The same things were measured in two ways. Each way mixes the same 8 hidden numbers, adds some noise and spreads widely along 5 directions of its own, which tell nothing about the thing.
Some things both ways: the first way, then the second way.
[ 1.18  2.78 -1.44  2.21 -0.59  0.98  2.14  3.05  1.71  1.26  2.24 -0.71
 -0.72  0.41 -0.88 -0.62  0.43  1.05 -2.30  1.06 -0.16  0.76 -0.64 -0.51
 -0.36]
[ 0.60  0.14  0.45 -1.21 -2.44 -0.95  2.03 -1.41 -0.47 -1.74  1.72 -1.53
  0.73 -1.05 -0.63  0.42  0.99 -0.77 -0.19]

[ 1.34  0.06 -1.54 -0.29  0.15 -0.65  1.08  1.67  0.07  0.01  0.86  1.44
 -1.82  1.08  0.22 -0.95  0.91 -0.34 -1.49  0.65 -0.57  0.26  0.36  0.81
  0.33]
[-0.22 -0.72  0.64  0.15 -1.92 -1.23  0.61 -1.17  1.34 -0.46  0.56 -2.16
  1.16 -4.45 -0.33  0.18 -2.65 -0.86 -0.17]

[-1.63  1.40 -0.70 -0.77 -1.53 -1.51  1.63 -1.11  0.62  0.36 -2.06  1.00
  0.93 -0.58  1.16  2.16  1.65  0.79  0.43 -1.58 -2.82 -1.24 -1.17 -0.59
  2.40]
[ 1.76  2.73  2.61 -4.90  0.82 -0.19 -1.98  3.40 -2.64  0.88 -1.02  1.12
  1.46 -1.80  0.74  0.17  3.33  0.47 -3.30]

[ 0.26 -1.23 -0.55 -4.06 -3.51 -2.52  2.13 -2.39 -1.87 -0.89 -2.49  2.09
  0.96 -1.71 -0.17  0.46  1.92 -2.44  1.04 -1.93 -0.26 -1.91 -0.12  0.75
  3.09]
[ 1.61 -0.02 -0.42 -3.05 -1.34  0.46 -1.58  1.78 -1.97  2.30 -1.15  1.83
  0.55 -1.54 -0.90  0.75  2.54  1.09 -2.01]

[ 0.69 -0.12 -0.28  1.42  2.88 -1.24 -0.44  0.32 -0.66  0.01 -1.42 -1.02
  0.06 -0.22  1.41  1.12 -1.19  1.47 -0.85  0.57 -2.65 -0.70 -1.45 -2.33
 -0.84]
[-1.05 -1.55  1.63  1.87  1.74  0.99  0.78 -1.25  1.87  2.22  1.73 -1.18
 -0.98 -1.10  2.03  3.43 -2.23 -1.09  1.74]

[-0.76  0.01 -1.49  1.72 -1.91 -0.73  1.91  0.90  1.62  1.02  0.70 -1.68
  1.83 -0.39 -0.65  0.63  0.65  1.48 -1.09  1.31 -2.32  0.42 -2.02 -0.71
  1.57]
[-0.33  0.92  0.32 -2.87  2.88  0.47  0.24 -1.26  3.33 -1.80 -1.85 -0.89
  2.17  0.86  3.34 -0.01 -1.41  0.03  1.18]

[ 0.43  0.96 -1.91 -2.07  0.73  0.58  3.19  1.29  0.58  0.38  0.45  0.46
  0.79 -0.52  2.16 -1.29  3.23  0.71 -1.36 -2.49  0.02  1.17  2.22  0.10
  0.67]
[ 0.28  1.18  0.01  0.10 -0.01 -0.68  0.79 -2.27 -0.59 -2.47  1.64  1.64
  0.21 -2.52 -2.17 -1.46  1.48 -2.48  1.44]

[-1.44  1.32 -0.61  0.42 -0.40 -0.33  2.20 -0.27  1.54  1.04  1.98 -1.73
  2.00 -1.17 -0.86 -0.38  1.17  2.06 -0.59 -1.42 -1.61  1.21  1.27 -1.48
 -0.15]
[-1.71  0.66  1.31  0.10  1.16  0.18  0.15 -0.84  1.25 -2.05  0.34 -0.63
  0.39  0.75  1.43 -1.27  0.06 -0.69  1.34]

[-0.03  1.74 -0.67 -0.81  2.58  0.38  0.47  1.42  0.37  1.27 -0.72  1.50
  1.20 -0.28  1.25 -0.31  0.99 -0.03 -0.76 -1.00  1.35  2.37 -0.06 -1.83
  0.32]
[-0.38 -0.44  0.49 -0.30 -2.15  0.84 -0.23 -1.66  0.41 -0.97  1.16 -0.13
 -0.72 -0.51 -0.57  0.07  0.21  0.29  0.74]

[ 1.15  2.29  0.24 -1.56 -0.23  0.97  3.54 -1.02  1.53 -0.56  2.29 -0.04
 -0.77 -1.51 -2.31 -0.72  1.88  1.15 -0.38 -2.33 -0.24  0.68  3.38 -1.22
 -1.05]
[-0.38  0.43  0.88  3.35 -0.11 -0.30 -0.17 -1.78  0.54 -1.55  2.69  0.81
 -0.97 -2.85 -1.13 -0.73  0.35 -0.78  1.81]

[-0.72  3.02 -0.42  1.30  1.85 -1.16 -0.46  1.27 -1.04 -0.16 -0.70  2.42
 -3.08  1.48  1.46  2.28 -0.39  0.38 -0.28 -1.94 -2.32 -1.69 -0.49 -1.09
 -1.06]
[-1.66 -0.57  0.77  0.84  0.20  0.97  1.34 -1.85  0.05  1.06  0.99 -0.34
 -1.74  0.16 -1.08  1.32 -0.61 -0.97  0.58]

[-0.64  2.57  0.36  0.66 -2.57 -0.44  0.95  0.27  0.25 -0.28  1.57  0.84
 -0.35 -0.29 -3.91  1.30 -1.14 -0.57 -0.56 -0.24 -0.87 -1.36 -2.69 -0.88
  0.08]
[-1.35 -1.09  0.68 -1.56 -2.84  1.71 -1.56 -1.73  1.15 -0.80 -0.39 -0.35
 -0.74  0.57  0.50 -0.53 -1.82  0.62  0.99]

[-0.80  0.88  0.31 -0.55 -0.47 -0.76  1.22 -0.50  1.38 -0.27 -0.29  1.28
  0.42 -0.31 -1.36  1.24  1.17  0.56  0.76 -0.85 -1.52  0.78 -0.65 -0.74
  0.60]
[ 0.11 -0.98  2.26 -0.38  0.15  0.97 -0.93 -1.96  3.80 -2.13 -0.02 -0.17
  0.69 -1.49  1.62  0.73 -1.28  0.64  1.23]

[-1.99  2.04 -0.63 -0.48  0.15 -2.08  0.55 -0.36 -1.13  1.26 -1.50  0.55
  0.98 -0.39  2.27  1.14  0.87  0.25 -0.43 -2.90 -1.77 -1.49 -0.29 -1.03
  0.69]
[ 1.10 -1.48  0.20  0.99 -1.65 -1.03  0.63  1.20 -1.71  1.53  1.14  0.48
  0.73 -1.68 -0.50  2.61  2.53  0.44 -1.08]

[ 0.74  0.16 -1.65 -0.51 -0.87 -0.77  1.14  0.22 -0.62 -0.35 -0.61  1.34
 -0.78 -0.12 -0.28  1.01  1.85 -0.73 -2.61 -0.43 -0.38  0.05 -0.46  0.96
  0.38]
[ 0.75  0.81  1.08 -3.41 -3.03  0.77 -0.32 -0.36 -1.87  0.47  0.85 -0.11
 -0.47 -1.84 -0.96  0.92  0.60 -0.50 -1.37]

[ 0.73  0.32  0.18 -0.23  1.88 -2.11 -1.21  0.23 -0.33  0.26  0.80  0.81
 -1.60  0.66 -0.50 -0.95  1.67 -0.40 -2.99 -1.51 -0.19  1.84  2.32  2.09
 -4.07]
[-3.90 -1.00  0.96 -1.77 -5.01  2.03  0.87 -0.56 -2.17  1.49  1.83 -4.25
 -1.87  0.92 -0.94 -3.92  1.42 -1.13  0.67]

[ 3.15 -0.80 -0.08 -0.14  4.51  0.08  0.18  3.23  0.92  0.75 -1.74 -0.27
  1.08  0.08  2.83 -1.96  0.28  0.59 -0.31  1.47  0.40  2.66 -0.89 -0.90
 -1.35]
[-0.62  0.41 -2.06  0.26  1.13  1.30  1.43 -0.30 -0.35  1.35  1.03 -0.63
 -0.10  1.57  1.82 -0.48  3.58 -0.31  2.65]

[-1.22 -0.44 -1.65 -0.60 -0.37 -0.92  1.50  0.35 -1.17 -0.84  1.75  1.48
 -0.59  0.84 -0.43 -0.01 -0.13 -0.05  0.10 -0.93 -2.26 -1.10  0.10 -0.95
  1.84]
[-1.83 -0.56  0.99  0.88 -2.37 -0.89  0.81 -0.30 -2.64 -1.30  1.89  0.27
 -0.46 -0.08 -1.38  2.30  0.21 -1.63 -0.56]

[-0.05 -1.27 -0.27 -1.78 -1.15 -1.42  0.78 -0.98 -0.89 -0.88 -0.25  1.83
  0.43 -0.56 -1.73  0.40 -0.16 -1.26  0.72  0.05 -0.70 -0.33 -1.01 -0.78
  1.93]
[ 0.21 -0.94  3.83 -3.23 -4.43  0.10 -1.31  2.28 -2.78  1.05  0.70 -0.63
  0.19 -1.42 -0.76  2.06  1.38  0.37 -3.79]

[-0.82  2.17 -0.75  2.23 -0.53 -0.71  0.40  2.68  0.96 -0.41  0.90  1.78
 -2.56  2.16 -0.87  1.98  0.25  0.58 -0.76  0.07 -2.70 -0.49 -1.90  0.69
 -0.90]
[-1.91  1.52  0.16 -0.13 -3.46  1.64 -0.96 -0.70 -1.66 -2.22  2.23 -0.65
 -1.09 -2.98  0.80  1.40  0.25 -1.09  1.74]

[-0.17 -0.49  0.47 -1.05 -0.83 -2.07 -0.14 -1.10  0.33 -1.03  0.70  1.41
 -0.92  0.55 -1.96  0.14  0.47 -0.18 -0.48 -0.26 -2.54 -0.29 -0.42  1.39
 -0.70]
[ 0.07 -2.16  0.56 -1.31 -0.08 -0.89  1.12  1.27  0.83  0.94 -1.43 -1.70
  1.95  2.64  1.32 -0.64  2.34  1.97 -1.38]

[-0.98  1.76 -1.03 -2.52  0.12  0.30  2.86 -0.41  0.46  0.01  1.18  1.00
  1.25 -0.54  0.77 -0.77  1.34  0.91 -0.18 -2.88 -1.54 -0.89  0.59 -0.98
  1.98]
[-0.95 -0.30 -0.64  1.22 -0.15 -0.74  1.20 -2.90 -0.53 -2.35  1.68  1.55
  0.04  1.01 -1.98 -3.07  1.10 -2.57  2.29]

[ 1.45  1.92  0.27 -0.70  0.75  0.37  1.15  0.53 -0.06  0.53  2.02 -1.09
  0.72 -1.09 -1.63 -1.94 -0.67  0.06 -1.74 -0.85  0.94  0.43  0.55 -1.11
 -1.77]
[-2.83 -0.67 -1.14  0.97 -2.17  0.78 -0.72 -1.04 -0.48  0.91  0.96 -1.07
 -1.24  0.18 -0.18 -3.50 -1.04 -0.58  2.33]

[ 0.78  1.15 -0.15  0.23  2.05 -0.06  1.17  2.28  0.26  0.14 -0.19 -0.71
  0.85  0.15  1.52 -0.69  0.05  0.80 -0.39 -0.85 -0.90  0.29 -0.67 -0.94
 -1.52]
[ 0.57 -1.54  1.08 -1.20  2.23 -0.03  2.13 -1.25  0.98  0.14 -0.08  0.64
  1.21  2.25 -0.35 -0.08  2.94 -0.73 -0.04]

Other things, the second way, with their names:
<408>: [-0.35 -0.18 -3.19  1.14 -2.56  0.75 -0.51  0.32 -0.42 -0.60  0.39 -0.12
  0.55 -1.19  1.82  1.55  2.62  1.76  2.07]
<461>: [-0.75 -1.00 -0.84 -0.81  1.78  0.33  1.30 -0.50  0.78  0.42 -0.60 -0.22
  1.15  2.40  1.42 -0.70  1.53 -0.24  1.40]
<233>: [-1.18 -3.55 -1.95  4.51  1.26 -1.92  0.80 -3.22  3.34 -1.90 -0.81  2.24
  0.73  2.23 -0.38  2.16 -3.59  0.31  2.01]
<362>: [-0.65  1.19 -3.06 -0.39  3.21  0.19  0.49  0.23 -0.21  1.37 -1.07  1.06
  0.20  4.36  2.05 -1.65  1.74  0.59  2.06]
<128>: [-0.68 -1.12  0.34 -1.18 -2.09  0.63 -1.15 -0.42 -0.78  1.09  0.15  0.44
 -0.53 -0.22 -1.84 -3.19  1.31  0.08  0.02]
<443>: [-1.21 -0.43  1.07 -0.63  0.09 -0.55  0.89 -0.68 -1.21  0.68  0.42  0.39
 -0.72  1.33 -1.54  0.16 -0.32 -1.14 -1.07]
<372>: [ 0.43  1.36  2.83 -2.81 -1.73 -0.49 -2.19  0.16  1.44 -1.39 -0.21 -1.99
  1.54 -5.42  1.29 -0.79 -2.67  0.01 -1.05]
<175>: [-0.76  1.74 -0.62 -2.19 -0.98 -0.11 -0.28  0.56 -2.18 -1.00 -0.16  0.19
  0.41 -0.68 -0.11 -0.09  1.64 -0.47 -0.38]
<268>: [-1.37 -0.83 -0.18  1.77 -2.05 -0.70 -0.06  1.97 -2.77  0.79  1.22 -0.19
  0.07 -1.39  0.19  2.88  1.74 -0.05 -0.64]
<472>: [-1.41  1.08 -3.05 -0.23  0.73  2.85  2.07 -3.03  0.59  0.48  0.89 -0.54
 -1.75  0.52  0.38  0.29  1.81 -1.07  3.96]
<82>: [ 1.52  0.20 -0.36 -0.74  0.03  0.37  0.11 -2.26  1.12 -0.35  0.91  0.72
  0.18 -2.70 -0.54  0.37  0.04 -0.88  1.26]
<18>: [-1.69 -1.14  1.45  0.85 -0.35  0.26  0.49 -2.51  2.35 -1.08  1.22 -1.70
 -0.19 -1.48  0.52 -0.64 -2.36 -1.28  1.70]
<432>: [-0.47 -1.03 -1.12 -0.40  1.99  0.18  0.16 -1.02  3.20  0.51 -1.72 -0.76
  1.45 -0.33  1.58 -1.05 -0.81  0.79  1.36]
<316>: [-0.57 -0.27  0.10 -1.27  0.40 -0.12  1.56 -1.12  0.07 -2.31 -0.06  0.68
  1.29  2.10  0.26  1.14  1.95 -0.86  0.32]
<373>: [-0.21 -0.56  0.20  0.86 -1.04  0.06  1.41  0.00 -2.11  0.80  1.70  0.63
 -0.71 -0.35 -1.12  3.47  2.27 -0.70 -0.45]
<15>: [-0.11 -0.65  0.81 -0.98  1.04 -1.02  1.42  0.24 -0.27  0.28 -0.14 -0.25
  1.18  0.47  0.15  1.65  0.86 -0.74 -1.06]
<130>: [-1.78 -0.69 -0.70 -0.26 -1.08  0.25 -0.57  0.74 -0.13  0.77 -0.70 -1.02
  0.39  0.78  1.33 -0.98  0.66  1.14  0.31]
<28>: [-3.29  1.15  1.14  1.26  2.09  0.72 -1.44  0.69 -0.55 -0.45 -0.06  1.00
 -0.61 -1.38  0.32 -0.91  0.37 -1.61  1.07]
<134>: [-1.01 -0.78 -0.50  0.27  1.03  0.15  1.37 -2.71  3.43 -0.39 -0.22 -2.08
  0.38  1.27  1.34 -1.84 -1.82  0.40  2.11]
<254>: [ 1.50 -1.67  2.79 -0.35 -1.00 -1.24  0.75 -2.35  2.80 -1.87  0.72 -0.59
  1.43 -1.93 -0.51  1.15 -1.88  0.03 -0.73]
<273>: [-2.84 -1.36  0.06  1.56  0.87  0.93  1.07 -3.81  2.66 -2.70  0.58 -0.05
 -0.19  1.22 -0.19 -1.94 -0.76 -1.90  3.48]
<129>: [ 1.39 -0.54  5.59 -4.85 -1.05 -1.30 -2.20  1.34  0.22  0.53 -1.39  0.04
  1.57 -2.03 -1.54 -2.31 -1.25  0.13 -4.66]
<118>: [-0.25 -2.12 -1.01 -0.94  2.73 -0.77  2.69 -1.19  1.47 -0.41 -1.43  0.67
  2.04  5.27  0.38 -0.27  1.89 -0.11  0.48]
<283>: [-1.61 -2.00  2.59 -0.51 -0.72 -0.03  1.45 -1.22  0.97  0.59  0.35 -1.52
 -0.58  2.29 -0.62  0.52 -1.04 -0.09 -0.93]
<115>: [-0.33 -0.09  2.38  1.93 -1.91 -1.71 -0.32  0.54 -0.74 -1.92  1.69 -0.04
  0.59 -3.61 -0.23  3.55 -0.77 -0.07 -1.46]
<351>: [-0.06  1.09 -1.09  0.19  0.32  0.16  0.66  0.22 -0.45  0.31  0.89 -0.41
  0.31 -0.74  1.81  1.05  1.62 -0.11  1.24]
<98>: [-0.72 -1.59 -0.64 -2.24 -2.40  1.59 -0.34 -1.24  0.70  1.79 -0.72 -1.23
 -0.56  1.32 -0.07 -1.95 -0.02  0.94  0.59]
<62>: [-0.75  1.11  0.80 -1.50  1.38 -0.28  0.96 -1.16 -1.42 -1.17  0.57  1.42
  0.16  0.70 -1.91 -2.13  1.97 -2.35  0.14]
<230>: [-1.70 -1.57 -0.15 -0.36  1.29 -0.45  0.15  0.39  0.56  0.98 -1.50  0.06
  1.01  1.68  0.16 -1.08  0.07  0.13 -0.32]
<121>: [ 2.09 -1.42 -1.71 -0.58 -0.46 -1.52  1.50 -1.21  0.32  0.71 -0.01  0.77
  1.52 -0.34 -1.23  0.27  1.08  0.00 -0.17]
<3>: [-0.43 -2.11  0.71 -1.34 -0.73  0.22  2.56 -0.55 -0.39  2.16  0.70 -1.85
 -0.02  1.83 -0.52  0.01  2.00 -0.50 -0.41]
<58>: [ 0.22 -0.20 -0.24  1.47  0.88 -0.53 -0.13  0.25  0.20  0.57  0.22  0.86
  0.49 -2.06  0.00  1.12  1.39  0.40  0.19]
<337>: [-0.52 -0.15  0.30 -1.03  1.89  0.92 -0.32  2.42 -1.90  3.93 -0.57  0.85
 -0.62  1.78  0.43  0.26  3.18  0.60 -0.90]
<70>: [ 1.07  0.12 -3.23 -0.36 -1.17 -0.30  3.65 -0.76 -1.71 -0.18  1.45 -0.35
  0.73  1.92 -0.28  0.37  5.70  0.02  1.37]
<227>: [-0.69  1.55  0.92 -4.66  0.74 -0.48 -1.59  1.53  0.32 -1.10 -3.02 -0.03
  2.08  0.57  1.30 -2.43  0.43  0.78 -1.87]
<412>: [ 1.66 -2.70  4.31 -2.27  0.39  0.67  1.79 -2.51  0.60  2.26  1.92 -0.25
 -0.17 -1.60 -2.40  0.94  0.14 -3.08 -1.03]
<318>: [-0.09 -0.58  0.57  0.63  0.46 -0.49 -0.61 -1.12  1.29  0.72  0.10  0.38
  0.00 -1.31 -0.61 -0.62 -1.73  0.18  0.22]
<238>: [ 0.52 -2.52 -0.39 -1.05  1.50 -0.47  1.39 -0.50  1.26  3.16 -1.02 -0.31
  0.88  2.39 -0.11 -0.96  0.84  0.76 -0.42]

Some of these things the first way, each followed by its name:
[-0.27  1.89 -1.19  1.12 -0.78 -1.66  1.61  1.38  0.07  1.88 -2.57 -0.22
  0.17 -0.60  2.95  1.24  2.33  0.30 -0.35 -1.29 -0.53  0.14  0.53 -0.40
  0.15] : <472>
[-1.37  0.56 -0.19 -3.63 -2.31 -1.47  1.75 -4.27 -0.36 -1.23  0.10  2.39
  0.25 -1.47 -2.32  1.36  1.68 -0.41 -0.43 -2.69 -1.98 -1.61  0.33 -0.18
  2.53] : <129>
[ 0.50  1.63 -0.08 -0.59  0.31 -0.52  1.74  1.05 -0.02  0.15 -0.33  0.49
 -0.35 -0.19  0.61 -0.12  0.52  0.04  0.72 -1.56 -0.61 -0.49  0.58 -0.97
 -0.25] : <58>
[ 0.46  0.27 -0.08 -0.45  0.75 -1.84 -0.03 -0.02 -0.53 -0.01 -1.32  0.78
 -0.57  0.13  0.88  0.36  0.03 -0.11 -0.22 -0.54 -1.74 -0.79 -0.69 -0.05
 -0.10] : <3>
[ 0.74  0.50  0.16 -2.01  1.89 -1.70 -0.50 -0.82 -1.13 -0.10 -2.18  1.35
  0.13 -0.26  1.31  0.14 -0.28 -0.50 -0.55 -1.09 -1.38 -1.13 -1.26 -0.66
  0.23] : <238>
[-0.36 -0.85 -0.96 -0.31 -2.10 -2.48  0.69  0.25 -0.33 -0.31  0.54 -0.21
 -0.07  0.16 -0.92  0.08  2.85 -0.78 -2.64 -1.48 -0.94  0.89  0.97  3.12
 -2.23] : <408>
[-0.58  1.60 -0.63  0.82 -1.93 -0.67  1.19  1.59  0.79 -0.48  1.81  0.97
 -1.18  1.17 -2.18  0.57  0.49  0.14 -1.24 -0.16 -1.79 -0.37 -1.69  1.04
 -0.44] : <227>
[ 2.27  0.72  0.85 -2.05 -1.35 -0.34  2.86 -0.84 -0.40 -0.89 -2.24 -0.12
  0.65 -1.71 -0.27  0.54 -1.93 -0.17  2.80  0.49 -1.81 -3.71 -2.59 -2.90
  2.94] : <412>
[-0.03  1.75 -0.93  0.22  0.47 -0.58  0.60  0.33 -1.00 -1.23  1.37  1.49
 -2.69  1.15 -0.89  1.15 -0.46  0.40 -1.93 -1.58 -2.45 -2.02 -0.24 -0.43
 -0.90] : <443>
[ 0.91  0.61  0.07  0.50  1.57 -0.54 -0.69  0.75 -0.34 -1.93  1.90  2.10
 -3.66  1.71 -2.66  0.79 -1.08  0.15 -1.43  0.22 -2.28 -0.67 -0.67  0.01
 -2.11] : <283>
[ 0.69  0.76 -0.98 -0.25  1.67 -0.12  0.25  3.65  0.51 -0.41 -0.84  4.16
 -2.22  2.66  1.71  0.34 -0.18 -0.34  1.55  1.20 -1.56 -0.20 -2.69 -0.27
  2.19] : <175>
[ 2.18 -1.50 -0.97 -2.32 -3.56 -0.70  4.46 -0.06  1.32  0.67 -0.05 -1.11
  1.99 -2.11 -0.46 -2.21  2.27 -0.32  0.93  0.74  0.72  0.85  1.43  0.37
  2.61] : <70>
[ 1.61  0.51 -0.47 -0.05 -0.48 -0.07  0.75  0.96  1.96 -1.14  0.57  2.73
 -2.81  1.44 -2.02  0.81  0.75  0.23 -0.52  1.90 -1.99  0.23 -2.08  1.07
  1.00] : <372>
[ 1.53 -0.28 -0.70  0.10 -1.01 -0.39  2.39  0.58  1.12  0.40  0.09 -1.15
  0.87 -0.96 -0.54 -0.55  0.27  0.86 -0.09  1.23 -1.14  0.14 -0.52 -1.05
  0.99] : <351>
[-0.58  0.30 -1.32 -0.90  1.60 -0.06  0.12  1.43 -2.04 -2.23  3.21  2.06
 -1.85  1.99 -1.69 -0.13 -1.24 -0.34 -2.04 -1.45 -2.01 -1.48 -1.02 -0.17
 -0.85] : <233>
[ 0.39  0.86  0.87 -0.96 -0.15 -0.36  2.64  0.99  0.45 -0.91  0.88  0.78
 -0.54  0.04 -0.89 -0.50 -1.48  0.31  4.06 -0.52 -1.84 -1.45  0.06 -2.43
  0.98] : <28>
[ 0.81  0.61  0.39 -0.27  2.03 -1.36  0.16 -0.08 -1.39 -0.04 -1.09 -1.09
  0.41 -0.98  1.02  0.16 -0.08  0.23 -1.39 -1.98 -0.87 -0.56  0.63 -0.86
 -2.74] : <337>
[ 0.49 -1.62 -1.20 -1.58 -0.28 -1.43  2.14 -0.35 -1.26 -0.41 -0.68  0.53
  0.42 -0.82  0.77 -0.38  1.15 -0.54  0.50 -1.02 -0.53 -0.06  1.45 -0.83
  1.27] : <373>
[ 0.87  0.17 -0.56 -0.60  0.78 -0.13  1.36 -0.10  0.24  0.19  0.07 -1.15
  1.49 -0.94 -0.03 -0.42 -0.10  1.02 -1.35  0.03 -1.40 -0.21 -1.20 -1.19
  0.48] : <362>
